The rows of a group lie close to one hidden flat surface of 9 dimensions, which passes through zero. Surfaces can cross.
Some rows, each with its group after it:
[-12   3 -15 -10 -10  21 -16  -3  21 -42  33  27 -35   2] | N
[ 29 -23   9   2  45 -34  42 -16 -14  37 -30 -12   6 -57] | N
[-33  17  25  37   8  31 -17  45  -1  -8  -5 -33 -22 -27] | R
[ -3   2   3  69   8  23  -1  58  10   4 -18 -26  -7  -3] | R
[-14  -7 -41 -11   8 -17  11 -34 -16  42   1  40  27 -11] | X
[-65   4  33 -26   3   5 -27  -1 -44  -7   3   0 -13 -38] | S
[-18 -11  36 -14 -24 -21  16  -7 -20  -8 -28 -38  -1 -16] | K
[-14 -30 -26  61   6  14   1  39   0  -3 -39  27   9  -9] | X
[-15 -22   1  43 -10  51  22  15  -6  41  35  -4  22  -8] | G
[-20  -3 -16  33 -13  38 -39   6 -22  -5  -3  -4  32 -29] | Y
[ 28 -25  14  14  27  20  35  22  38  11 -39  -3  17 -12] | N
[-14  24   5  -5  44  20  12   2 -24  64  38  24 -22  -4] | K
[  6 -15  -2  20   1  11   5  28  45   7 -28 -13  61  24] | Y
[ -6   3  29 -26 -18  11  -4   0 -17  22  -2   0  20  52] | G
[  4   0 -27  14 -18  -9 -26  10  11 -37  37  23 -21  47] | N
[ -5  24 -33 -17  -7 -50   6 -21 -14  -2 -23  23 -25  13] | Y
[-18 -33  42 -10  -6   8  33   7 -15  11 -12   2 -13   1] | Y
[ -5  25   0 -11   3   8  -4  -7  33 -20 -25 -40  11 -55] | R
[  7 -47 -14  20   6 -44 -20 -13 -60 -19   6  42  -3  -2] | S
[ 42  12 -27 -31 -31   3 -40 -35  -2 -53 -22  18  11  17] | R
[ 14 -23  47 -30  20 -36  -3  -2 -23 -21  -5   0 -14   4] | X
[  6  15  -3  -4 -36  33 -24   2  21 -53 -13 -17 -10  -8] | X
[ 41 -55   6  10  14   0  69 -11  -5  33  -5  26 -16 -21] | G
[  5   2  21  31  24 -34 -12  39  -1 -24  -8 -28 -25  -3] | R
[  5  -2  10 -21  23 -25   1  -6 -31  -6 -41  34 -34  -3] | Y
[ 31  32  10 -12  18  28   4 -17   9  37  49 -31   7  -3] | Y
[-40  30   6 -27  -9  47 -29   3 -25   8 -11  32  -5  13] | N
[ 50 -51 -16  18 -38  -4   8 -13   5 -31  19  12   7  36] | S
[ 40   0 -17  29  31  -9 -33  26  27 -22   0   3  32  15] | Y
[ 33  26 -42 -16  -1 -28   6 -47  11   4 -21 -16   8 -37] | G
[ 13   5   4 -26 -11 -33 -16 -19 -26  -6  14   6   3  36] | S
[ -5   5   2   0  35  45 -14  28  14   7   7  46 -10  17] | K
[ -7 -33  -6  34   9 -22 -15  34  18 -34   4   7   1   5] | K
[-29   6  42 -17  -7  -7 -26  19 -10 -26  15  -5 -21  28] | N
[-31   3 -27  14  33  32 -29  28  35 -11  45  38   9  -5] | K
[ 16 -36  44 -34  27 -23   3  -6 -32   1 -30  23   6   2] | X
[-22 -23  60 -13 -30  21   9  19 -22  -2 -22 -10  -8  31] | S
[  1   0  16   7   3  -2  16   3 -16  36  14  -9   7  27] | G
[ 15  -6  15 -15 -27  25   4   4  28 -12  13 -14  12  40] | N
[ 30  38 -30  24  14   9  15  14  46 -13  13 -14 -49 -14] | K
[-38  44  -7 -22 -30  48 -11 -11  -9  -5 -37  -3 -20 -24] | X
[ 26  14  26 -45  45 -32  -6  -2  -3  -7   1  29 -36  24] | K
[ 20  28 -12 -41  15   5 -13 -29 -16 -11 -37  29 -19 -21] | Y
[ 13 -22 -15  40 -28 -39 -14   6 -35 -27  -4  -5  -8  27] | X
[-33  41  13  -2  33 -16 -15  19   1  -1  14 -15 -36 -21] | G
[ 24 -35   8 -22  14  28   9 -20 -34   3 -14  58 -13 -17] | G
[ 22 -45  13 -18   3  -9  18 -15 -16 -16  16  28 -28   8] | N
[ -7   1  47   1   6  -4   6  43  27  -6 -38 -28  -2  17] | S
[ 33   8 -33  30 -38  12 -18 -23 -18   5 -24 -24  45  -6] | R
[-40  18  15 -22 -20  -1  37  -7  -1  22   2 -10 -41   4] | R
[-48  19  -7 -24  13  -1 -33  -2  33 -12  64   5  15   4] | K
[-59  -2  33   9  -3  22 -38  51  -6 -36 -10  13 -23  23] | N
[-53 -22  -5 -12 -46  28  12  -9  -7 -22 -11  29 -18 -17] | R
[  4  -9  52 -24  44 -13  10   7  -3   9  27  -9 -20 -16] | S
[ -1 -20  37  24  47  16  12  29 -34  49 -13  13   7  -7] | G
[ -2  23   5 -24   3 -13 -15 -30 -34  24  68  -4   0  21] | R
[ 11 -21 -15  25  -2  28   1   1 -19  27 -23  28  31  -1] | K
[ -4 -24  -6 -42   9 -58   9 -24  28 -38  22  19 -18  -6] | R
[-29  -5  15   4  12  33   9  19 -16   8   4  29 -38  -7] | S
[ 23 -18  18  -1   2  24  -8   1  14 -16  50 -12   2   7] | Y
[  6  -4 -16  42 -33   6  24  17  39  -4   3 -45  12  13] | S
[ 22 -56  17   3 -47  50  30   6  16 -15  14   9   7  37] | N
[-12 -21   9 -21 -23 -17  13 -41 -29  14   6 -27  28 -40] | X
[ 29 -33  26  -3  50 -18  11  20  -7  -9   0  44 -32  18] | G
[  5  -6  16  25  40  -9  16  34  10   5 -14  -3 -29 -16] | K
[ 16  16  -1 -17   6  24 -21  11 -11  -9 -42  49 -21  43] | X
[21  2 13 22 42 21  4 35 22 36 -3 -8 33 10] | G
[ 10   5 -48  24  25   3  17 -28  -8  47  25   9  10 -57] | S
[-24 -25 -17  -9  36 -31  11 -10   7   8  25  30  10 -18] | X
[ 15 -40  12  31  -9 -20  14   1 -24   2  39 -16   1   9] | Y

New rows. What belongs after each?
[-17  17  30 -24   1 -24  -5  24  45 -27  20 -38 -10  35] | K
[ 17 -79  43  33   4   4  12  21 -18 -32  25   1 -13 -18] | Y
[-18 -16 -24   1   4  -6  13 -21  -9  33  23  21  32 -15] | X
[ 18  43 -21  -8  18  -2 -17  -6  35   0  21 -18   9  -1] | G
[ 41  18  -7 -20 -11   2   7 -36 -34  54 -15   1  31  35] | R
[ -9 -18  16  28 -35  16  22  22  18  -9   3 -40   4   7] | S
[ 22 -39 -17  -4  22 -17  -8  -3  39 -33  40  23  20   7] | X
[-23 -31  21  12 -30  24   6  25  27  -1  47 -24  26  36] | Y
[ 10  23   4   0 -15   7  17  -9 -20  13   8 -10 -39   3] | K
[-31  20  14 -10 -11 -71  24 -12 -30   4  11 -30 -49   2] | G
[-18 -28  35 -18  -3   1  34  25  26   9 -39   6  10  31] | Y
[  5  25   8 -38  36 -14 -23  11  63 -29  13   1  11  27] | K
[ 12  -3 -32 -25 -28 -33  34 -31  34 -35 -16   6 -34  -7] | Y
[-21 -32 -11  18 -11   7 -27  24  43 -37  -6   1  56   3] | K
[ 23 -17 -26  15  -6  48 -37  13  24 -30  23  29  34  34] | G
[-40 -19  67 -23 -16  -3  -5  13 -30 -15  12 -22 -22  17] | S
[ 17  -1  16  -7  56 -34  -5  -3 -14  34  66  -2  14  14] | R
[  3 -26  -4 -14   9 -21 -13 -19  -3  -8 -17   7  46 -10] | K
[  9  14   2 -17 -16  -8   5 -17  -1  27  12 -22  37  39] | K
[-39  10 -10  -8   2 -39 -12 -14  -1  -8  64 -11 -12 -13] | K
[-10  30   9 -27  19  35 -25  -3 -26  32 -39  21  28  -8] | Y
[  0   6  19  -5  12  -7  10  27  39   9  14 -13   7  40] | Y
[-21  25   9 -26  -7 -25  28  -6  11  20  42 -10 -34  34] | Y
[  9   2 -18  15 -11 -30 -13  10  52 -63  50 -21 -33   8] | N
[ 50  -8   5 -35  -5   3  44 -44  -1  34 -24  -9  14 -14] | Y
[-22  32  23 -17  48  -8   2  16  15  16  23 -15 -22 -31] | S
[  7  32 -36   4  28 -21  -6  10  37  -8  22  16 -24  24] | X
[-40  -1 -41  47 -33  -7 -16  14  12 -47   0 -17 -19 -31] | X
[-15 -32  57  14   5  18  14  24  -5   5  -1 -38   4 -29] | X
[ 35  -8  -9  17  15 -63  22  -8  -8  11   5 -23  -1   8] | K
[-18  47 -13 -24   1   3 -19 -18  44 -13  27 -38   5 -32] | S
[  6  12  14 -27 -26  10  11 -21   1 -28 -42 -27 -28 -33] | K
[-14 -25  36  10  -7   5  20   6   0   1 -33 -43  20 -46] | N
[ -6  46  -6   2  -1   6  10  21  24  16  24  -7 -34  48] | S
[  6  43 -33 -16 -27  35   8 -43   1  19  13 -15  -5 -33] | K
[ 52  18  13  -5 -33  55  -8  -4 -16  11 -52 -11  27  33] | X
[-48   0  -2  11  -8  21  -1   1  -2   3  18  -6 -12 -38] | K
[ 28  -7 -34  22  11 -16   2 -12 -22  -5   7  27 -30 -15] | K
[ -4 -32  16 -28  -5  13 -23  -8   8 -45  49  22  -2  10] | X
[  5  20  -3 -39   9 -22 -17   9  23 -13  -3  32   0  72] | Y
[  5  21  26  -9 -18   6   9  -8 -43  28 -18 -21 -11  18] | X
[-10 -17   5  25   4  26 -43  29  -3 -48  31   7 -13 -17] | Y
[ -1  19   4 -31 -41  75  19 -23  20  28 -25 -20  27 -11] | S
[  3   2 -27  45 -28  59  13  23  -2  27  -8  14   8  31] | R
[-20 -36 -22  40   9  10  23   4 -32  64  27  33  31  13] | X
[ -7 -21 -13 -23 -44 -29  27 -44 -33 -23 -28   7 -24 -29] | G
[-13 -27 -25   8  -8 -27  34  -2  25   5  35  29 -14  32] | R
[  2  44 -61  22 -27  -4 -24 -30  -3  14  18 -19  24 -16] | Y
[-37  23 -19 -25  -4 -17 -10 -24  13 -25  34   4 -30 -24] | X
[ 19  25  20 -56  -7   8  -7 -17  13 -17 -11   1 -14  24] | K
[ 10 -39  11 -15 -34  43  -3  -4  28 -19  14  -2  41  19] | Y
[ 52  38   5 -27  31 -25  -8   6   5  -2 -34  14 -25  49] | X
[-25   4 -25  42 -15 -18 -41   7 -39   3  55  -8  11  25] | Y
[ 22  -7  14 -38 -19  20 -12  -9  53 -62  48 -15 -13  16] | S
[  3 -36  47   6  23 -12  22   9  -5  12  13 -26   1 -23] | S
[ 17  21 -38  10  -4 -24   8 -21 -18  44  51  15   3  57] | X
[ 20 -10  28 -13  10 -12  18  -2  16  -2 -10 -30  12  -7] | N
[ 41  -8 -11  13  -7   9  -4 -11  19 -14  72 -27   2   0] | Y
[-39  -7   3  45  11 -34  13  37 -12   7 -13 -12 -17 -11] | Y
[-14  11  32 -31 -11  13  -2   2   0  -6  -1 -18  -3  14] | S
[ 24   5  -4  -3   0  32  -8   5 -18   7  -2  43 -19  38] | K
[-12  24 -27  11   4 -39  16 -10   0  32  43 -21  -7   3] | X
[ -6  -3  33  -5  10  18  10  26  28  13  33 -15   4  27] | Y
[ 12   5 -23   6  -1 -33 -16   2  24 -24  83   4 -22  47] | X
[-71  40  28 -26  15  42 -10  32   9  13 -16  12 -23   0] | Y
[ 27 -31  12  28  17 -72  33  24   7   6 -21 -18   1  31] | G
[ 43 -37 -17  25  23 -35  25 -10 -12   3 -16  17  -1 -18] | G
[-35  -6 -15 -12 -51  34   8 -22  16 -27   1  -7 -10 -31] | Y
[-32  19  28   9 -31 -11   1  29  13  -6 -12 -44  -3  39] | S
[-11  -4  24  -9  36 -53   7   5   5  12  15 -16   5  -7] | K
[ -1  34   0 -30   0 -21  -9 -26   4   3   9 -30   6 -19] | N
[  8  13  27  -7  41  19  26  14   4  35 -35  -3 -19 -32] | K
[ -1  47   7 -27  -1  43 -18  13  15  -9 -15  10 -29  20] | X
[  4 -37  16  -5 -10  24  12 -14 -21   7  -7   6  18 -21] | S
[ 28 -14 -45  29   7 -36  -6 -16 -25   7 -10  29  20   1] | S
[-26 -15  -2  22  17  -5   4   0 -35  23  -1   4   1 -43] | S
[ 10  18  -3 -31  22 -49   3  -6  -7 -33   3  31 -73  16] | Y
[ 43 -37  37 -13  22 -26   6  13   0 -22  18  11 -20  42] | S
[-18   8   6  -8  24 -19 -11  19  43   1  26 -15  31  17] | K
[-36 -19   2  20 -24  23 -29  26  -3 -38 -38  -2  24 -18] | G
[ -2 -30   4  31  -4  64  29  37  39   6 -22  10   5  -9] | N
[-36  -1 -18   8  39 -17 -16   2  -1  -5  52  22 -17 -33] | K
[ 22   2  -1 -12 -27   6  31 -30 -11  49 -32 -19  53   6] | G
[ 28   0  -9  10  19 -12 -11   6  15 -17   2   4  -4  -1] | Y
[  7  17 -24   0 -10   3 -24   1   7 -21  13  21  -4  33] | N
[-35  11  18 -17  -6  57  -8  12   1  30 -36   2  39  -8] | Y
[  8  -6 -10  20  30  -1  15  26  48 -25  23   8 -41 -11] | N
[-10 -12  35   5  -6  26   2  23 -36  29  -6  21  -4  47] | K
[ 35 -30  24 -11 -37   4   2   5  -6  -2   4   0  30  86] | N
[ 13  36 -18 -11  -5  24 -10   1  -2  -4 -61  31  -8  15] | X
[ 53 -16  -5  29  40 -35   4  30  23 -10 -14  14  -3  32] | K
[ -6 -26  41   4   7  18  15  10  -9  22   9 -20  16 -14] | X
[  5 -28  20  34  11  -2  11  30  -6   3 -45  -6   9 -14] | X
[ 14 -17 -13  20  15  29  19  17  36   0 -30  10  10 -19] | N
[ 21 -34  16  -8  15  10   0   9   1  -3  19  20  20  21] | X
[  3  -2  12  22 -18  -5 -48   8 -54 -37 -25 -13  -6  -7] | R
[ 17  12 -17  21 -31   5  11  -2  -2  10 -26 -10   1  23] | R
[ 20   1 -26  18  28   4  15 -22 -24  33  11  10  -9 -61] | G
[-14 -31  18  27  -3 -20  -2  19 -39   5   4   5   4  11] | Y
[ -2  35 -50  10 -21 -20 -26  -7  11 -12 -12   5  10  24] | S
[ 20   2  23 -16 -31 -26  13  -7  17  -7 -26 -50  26  28] | K
[-19 -23   6  11  12  21  10  -5 -30  19  19  13 -11 -46] | S
